The same things were measured in two ways. Each way mixes the same 9 hidden numbers, adds some noise and spreads widely along 6 directions of its own, which tell nothing about the thing.
Some things both ways: the first way, then the second way.
[-15  18   2  -6   5  -7 -10  28 -25  -7  -2   0  -7 -26  -8]
[ -5  13  -8 -12 -12 -11  26   5 -12  -1  -5   2   3  11   5   5   9   3
 -14 -12  -1   4  -1  -3  -5]

[ -4  14   6   0  29  -2  -9  -4  -7  -7 -18 -10  -1  -3  -1]
[  5  -5   8  15  -7  -3   1   3 -14  -7   5  -9 -12   3  13   0  -3   7
  -3   1   2   2  -6   1  -7]

[-24 -15   1   4   9   1   5 -24 -12   4 -20 -12  -6 -15  -6]
[  9  -7  17  14   6   6  -3   5 -16 -22   2 -16 -12  -3   9   5   8   6
  12   3   3   1 -12   7  -5]

[ 16  10   1   4  33 -10   1  13 -10   5   7  18 -18   1  -8]
[ 10 -24  15   3  -6   2  -5  19 -19 -15  20  -6   3  -2   2  20   4   5
  -5  -4  18   7 -13   4 -11]

[  0  -2 -13   5 -11   8  -7  17 -15   0   0  24 -24 -16   1]
[  0 -11   7  -5 -18   5   5   4 -11   4  10   1  -1   5   9   7   6  10
 -15  -8  -3   2   0  -1  -3]

[ -8 -13   1  17  -2   2  -1 -19  -4   4  -6  -6  10 -25 -12]
[ 19  -4   4   3  20 -12   5   5 -14 -14   8  11 -15   0  20  -5  -1   2
   7  -2  13  11  -7   8  -5]

[  9  -4   9   3   5  -6 -14  19  -9  -4  17  -8  14  -3   0]
[  0  -3  -6  25 -30  -6  10  -8 -18 -13  10   0  10 -11  24  10 -21  17
   6 -10  -4  -9  -2  -4 -13]

[ -9   9  20 -17 -12 -20  -4  17  -3  -9  11 -12  -4   8   5]
[ -6  10   3  -2  -4  -1  24   2 -16 -18  -1 -16   9   6   4  11   5   1
  -9   2   6   2  10  -8  -6]

[  4   5 -11  29  43   8 -14  -9   0   4   7  27  13 -21 -13]
[  2   4   6  14 -26  -6  15   7 -14 -16 -12 -21   0 -12   0  16  11   5
  -8   3  -8   3  -7   3  -7]

[ 10   2  17  14  22   9  -4 -13  10  12   2  24 -33 -31 -10]
[  4  -4   4  16  -7  -5  -3   6  -3 -18  -5  -4  -9 -15   5  25  -8  -7
  18  15   3  -9  -2  -6  -5]

[-13 -10  -2  16  16   1   7 -43   8  -7  -9   8   0 -24  -5]
[  6 -10  -1 -16 -12 -13 -11  13 -14   2  12  17   8 -12   5  46 -11  -6
   6  14  12  -4 -11  -3   8]

[ -3   3   5   6  -2   7  -5 -30  36  14  -1   2   1  11  10]
[ -4 -10   4  17 -11   3   4  -6  -3  -2  -2   5  -5 -14  15   9  -2  13
  12  10  -8  -1  -4 -10   6]

[  5  15  -4   5  11  18  -5 -14  13  -5   5  10  20   8 -14]
[  8  -1   6   2  -3  -7   0  -9  -1  -1  -5   4 -15 -13  16  17   3   1
   3  13  -3   0   6   6   9]

[ 16  19  -1  11  23  -7  -1 -31  21  13  13  14   8  -2  -4]
[-12 -26  13  10 -30   9  10  -8  -1  -9   2   8   5 -29   9  19  -5  10
   3   2   1   0  10  -5  -5]

[  3  15   1 -37  19 -11   6  12  15  12  15 -13   2  20   8]
[-12  -6  11  -1 -23   4  11   9 -23   0   1 -10  13   5  -3   7  15   8
  -8 -19   2  12 -27  -2 -10]

[-22  44  -2  -8  21 -14   6   1  -3  -1  -1   3  10  -4 -27]
[-20  -4   0 -11 -24   4  21   8  -4 -11 -13 -12  14  -6 -20  34   7   0
  -4   0   1 -11  -1 -14   3]

[ -5  12   2  20  30   0 -15  -9 -20   9 -17  14  -9 -14  -8]
[ -9   9  -2   6 -21  -4  19   9  -8  -7 -12 -10 -11   0   4   8  20  14
  -5   3  -9  -7  -2   4   0]

[ -8  35  32 -24   7 -19   6  -1  10   0  -2  -2 -18 -13  -4]
[-13 -14   5  -5 -25  -4  22   8 -18  -3   5  -1  11  -1  -3   4  -3   8
 -22 -17  11   9  -4  -6 -11]

[  0  -6 -15  23  25 -10  -7 -21  -7   4 -14 -10  20 -10  -4]
[ 15 -10  17   3  15  -2   4  22 -14 -20   7  -2 -17   1   6  -3  17   0
  -2   7  12  17  -6   5 -10]

[ -1 -11   6   1   3  -6  -6 -23   5  -5 -16 -28  17  22  13]
[ 14  -6  18  10  16  -1   0   7 -19 -11  14  -5 -20   7  21 -15   9   9
  -4   6  12  14  -2   8  -6]

[ 14  -6   1  21  18  -8 -12 -16   4  -4   2   1  14   5   4]
[ -2  10   3  14 -15  -3  18  13 -19 -24  -6 -26  -4   5   0   4   5   5
  -8   2  -2  -5  -2  -4 -13]

[ 21  16  -6   5  39   5  -7  18  -2  -2 -12  16 -26   6   0]
[ -2   7  -3   3  -9  -7   6  -3  -8   4  -9  -5 -14   7  10   4   2   8
  -3   1  -6  -6  -6   1   7]

[ 13 -15   1  -5  10  -2  -2  11  -1   1  -3  -9  -6  11   8]
[ -6  -6   9   0 -14   0   8   1 -11  -3  -1 -10  -3   0   2  11   3   5
  -9  -1   5   0  -1   0   0]

[  0 -11  22 -38 -13 -14  11  14  -4 -15   7 -23 -11  -7   8]
[-12  -5   5   1 -29   3  11 -12 -14 -10   3  -6  14  -6   6  18 -18   3
  -1 -16   3 -10   3  -6 -10]

[-11  22   4  -7  29  -9  -6 -15  -4 -15 -16 -24  38   1  -7]
[  2   1  14  18 -17   1   8   3 -10 -22  -9 -16 -15 -12   9   4   7   4
   2  10  -7  -2   3   4 -11]

[ 12  15  12  -4  37 -13   4 -30  -2   6   3  -3  -6  10   4]
[ -1   4  12   5  -4   0  11   0 -21 -13   6  -9  -2   6  15   0   9   8
  -1 -11   9   7  -7   9 -11]

Other things, the second way, with their names:
(147): [ -1  -8   9   8  -5   2  15  10 -11 -11   2 -14  -9   3   4   1  16  14
 -12   4   4   6   1   1  -2]
(337): [ -1  -7  12 -15 -13   2   8   1  -6  -9  -3 -10   3  -7  -6  28   5  -7
 -13   2   5  -2   9   0   2]
(22): [  6 -10  17  -3   0   2   5  22 -13 -24   7  -8  -6  -5  -2  16   9  -8
  -4  13  12   7   4  -3 -12]
(123): [-13  11  -6  18 -17   3  14  -3  -4 -18 -17  -7  -9 -11   9  14   2  14
  24  11 -15 -22  -1  -7   3]
(405): [  7   9   7  -5  14  -7  15  22  -8 -13  -9  -9 -13   7  -3   6  27  -8
  -4  16   6  13  -4  -3  -1]
(466): [  1 -16  -3   6 -34 -10  -9   3 -15  20  17   9   3   0  15  18 -16  12
 -13  -7   1  -2 -14  -4  -1]
(269): [  8  -4  17   4   0   3  10  16 -17 -23   1 -20  -7   4  -1   2  15  -2
 -10  -2   7  10  -4   3 -15]
(418): [ -3 -14  16 -19   2   7   4  12 -15  -7   7  -7  -9   8  -5   9  15   7
 -12  -1  14   1  -3   8   4]
(334): [  4  -7   6  -7   3   3  -1  28 -13 -11   5 -10  -3   7  -9  24  14  -2
  -2  17   6  -1 -10  -9   3]
(153): [  5   6  -6   3 -24 -14  15  14 -23 -17   6 -12  12   0   4  25  -6   2
 -13   1   4  -5  -1  -5 -10]
(96): [  9 -11   9  29 -10  12  -4  20 -18 -30   6 -26  -8   1   1   7   0  10
  10   3  -6 -10 -15  -7 -16]
(65): [  6   7   9  -8   6 -11   0   6 -16  -6  -5  -8  -8   7   2  13   7  -9
   4  -6  12   6 -20   9  -2]
(192): [  5   4   9  10  -5   3   3  31 -19 -19  -6 -31 -20  19 -12  -6  16   0
 -10   3  -6  -2 -18  -4 -15]
(355): [ -6   1   0  12 -12 -14   8  -1 -10  -3  -3   5 -14 -12  17  10  -5  11
   4  19   4  -4   2   1   6]
(483): [ -3  -9  -8  27 -32  -4   6   4 -18 -12   4  -4   1  -9  12   8 -17  23
   6  -9  -7 -14 -15  -4  -8]
(382): [-14  -2  16  14 -26   3  13  -9 -16 -11  -7 -25  -1 -10   5   9   5  13
 -10   5   0  -2   4   3  -1]
(277): [-10   2   2   1 -18  -2  22   4 -17  -3 -11 -31  13  14 -16   5   5   2
 -26 -16  -1   7 -14 -11  -4]
(122): [ -6 -11   4 -18  -5  -6   2  12  -8  11  -9  -4  -1   8 -19  15   1  -8
 -14  -7   8   6 -21  -9   6]
(225): [ 10  -9   3 -15  -1 -12  -3   4 -11   6   7   7   1   1   4  24  -7  -8
  -8  -2  12   7  -8   0   5]
(470): [ -9  13   3   5  -4  -1  24 -10 -10  -9 -18 -16  -4   6   4  -7   8   6
  -4  -6  -6   2  -2  -3   0]
(296): [  8   1   7  11   6  -4   1 -22 -14   0   9  14 -19  -6  42 -11  -5  20
  11   4   1   3   5  12   8]
(98): [ 13 -21  28  12   3  10   4  -2  -7 -17   2 -20 -15  -9   6  -3  14   4
 -17   5   2  16   8   9  -4]
(50): [ -8 -10  13  -1 -17   1   6  -4 -13  -6   5  -2  -5  -7  10  12   0  10
  -3  -3   9  -2   2   7  -2]
(157): [ 25   2  -1  22   8  -9   4  12 -26 -17  19  -2  -9  13  29 -14   2  16
   1  -8   2  11 -16   5 -15]
(217): [  1   0  15 -15   6  -4  12   6 -13   0   0 -10  -5  11   0   3  16  -5
 -21  -1  12  17  -1   2   1]
(477): [  5  15   5 -14  -4  -2  24  10 -14 -23  -7 -18  16  -5  -5  32  25  -9
  -9  11  -1   7   6  -2   0]
(8): [ 10  11   2 -11  18 -19  15   9 -12   3  -8 -11   0  15  -2  12  22  -6
 -14   2  11  22 -17   2  10]
(10): [ -7 -15   7  14 -10   2   6  -8  -5 -12  14   5   8 -20  19  28 -12  11
  12  18  12  -7  16  -8   4]
(134): [ 13 -14  14  20  -5   4 -15  15 -21 -12  14 -19 -14   9   8   2   0  11
   0  -7   6  -1 -23   7 -12]
(461): [  1  -1  -1   8  -7 -12  14  -3 -13 -17   0  -7  12 -13   6  27 -11   1
   3  10  10  -1   2  -7   3]
(84): [ 14 -28  22  22   5   7   3  22 -22 -29  11 -30 -11   8  -5 -13   4  10
 -16 -13  15  13 -14   3 -21]
(173): [  3  15  -5  -3 -17 -13  15  21  -7 -15 -15 -17  -6  -3 -10  32  15  -8
  -8  20  -6 -10   2  -2   2]
(479): [  0 -26  26   4   0  13   6   1 -12  -8  16  -7  -2   0   9  -6  10  10
 -15  -8  14  19   4   1 -10]
(42): [ -7   8   9   0 -28  -4  12  -7 -13  -2  -4   3  -2  -2  16   2   5   0
   2 -24  -3   4  -9   7 -20]
(62): [  1  -9  -1   3   4  -1   8   7  -8  -3   2   1   3   4   2   8  -2   3
   1  -3   4   5 -11 -13   0]
(497): [ -5  -3   3   5 -14  -2  16  13 -14 -17  -6 -21   4   3  -9  16   7   4
  -9  -4   4  -2  -8  -5  -7]
(41): [ -7  -1   5 -14 -13 -17  11 -10 -12  15   2  14   5 -10  15  16  -6   0
 -13   6  12  13   5   0   9]
(223): [  6  38  -8  -2  -4 -19  27  -6 -28 -14  -6  -3 -10   6  29  -7  12  15
  -4   4  -6  -1   5  15   2]
(430): [  1   0   6  -2  -6  -4  13 -10 -10  -3   0   3  -1  -9  17   9   5   8
  -3   4   1   6   5   3   7]
(250): [  0   4   2 -16   3  -9  15   5 -16  -7   5  -1   7   6   4  18   9   0
  -7  -2  14   5  -2   2   2]
(90): [  1  -1  19   6  -5   5   9   3 -14 -19  -6 -34  -5   6  -7   5   9  -3
 -15  -1   4   3   1   1  -9]

Some of these things the first way, each followed by its name:
[ -7  30   0 -13  16 -15  -1 -14   0   2  -5 -20  17  21   2]
(479)
[-30   8 -27  -6   0  11   9  -8   7  -5 -18 -20  30 -15 -27]
(122)
[-17 -29  -1 -14 -14   9  -4  13 -23  -9 -17 -43  22  15   0]
(134)
[ -9  11 -10  -4  16  -5  -4 -12  -1  -8  -8 -20  28  12  -1]
(217)
[-18 -12   4  -3  -9  -7  -2  11  -4  -1 -16   2 -27  -4   9]
(334)
[-12 -26   4   0  -5  11  -4  -2   1  -3 -14   3 -12 -16  10]
(98)
[-16  21   1  10   7  -5  -2 -15  -1   7 -11  -1   6  -1 -19]
(123)
[ 11 -42  10  16  -5  -8 -15   7  -5 -15  14   0   9  -5  15]
(153)
[ -4  14  -6   3   8   1  -4 -12   5  -8 -17  -2   8   3  -5]
(192)
[-12  14  11  -7 -14  -3   4  -3  -2   1  15   4  11   6 -21]
(250)
[-21  21  31 -23  -7  19   0 -19  35  11  17   1  15  19 -11]
(8)
[  5  28 -10  13  27  18 -16   6  -7  -3  -1  24  -6  -9 -14]
(466)
[ 21  23  -5  -2  27  -3  -6  27  -3   0  -3   6 -13  23  -6]
(296)
[-12  23 -13  -4  -3   4   6  -7  -3 -17   9  10  31  -3 -29]
(337)
[-12   0   5  -8   5  -2   1 -16  12   1  -7 -17   7   1   4]
(470)
[  7  11  19  -5  -4 -12  -2  -9  10 -18   9  -2  27  29   0]
(223)
[-44  14  28  -5  -5 -15  -9   3 -24   2 -15 -26  -2 -10 -11]
(10)
[-30 -23  18  10 -23   2  -6  -5   2   2   8  -7  13 -20 -16]
(461)
[ 11  11   5   9  -4   6 -16  23  -3   4  20  20  -5   4  -5]
(157)
[ 13   2  -4   8  16  -4   5 -21  -4   3  -1  -1   9  10 -11]
(50)
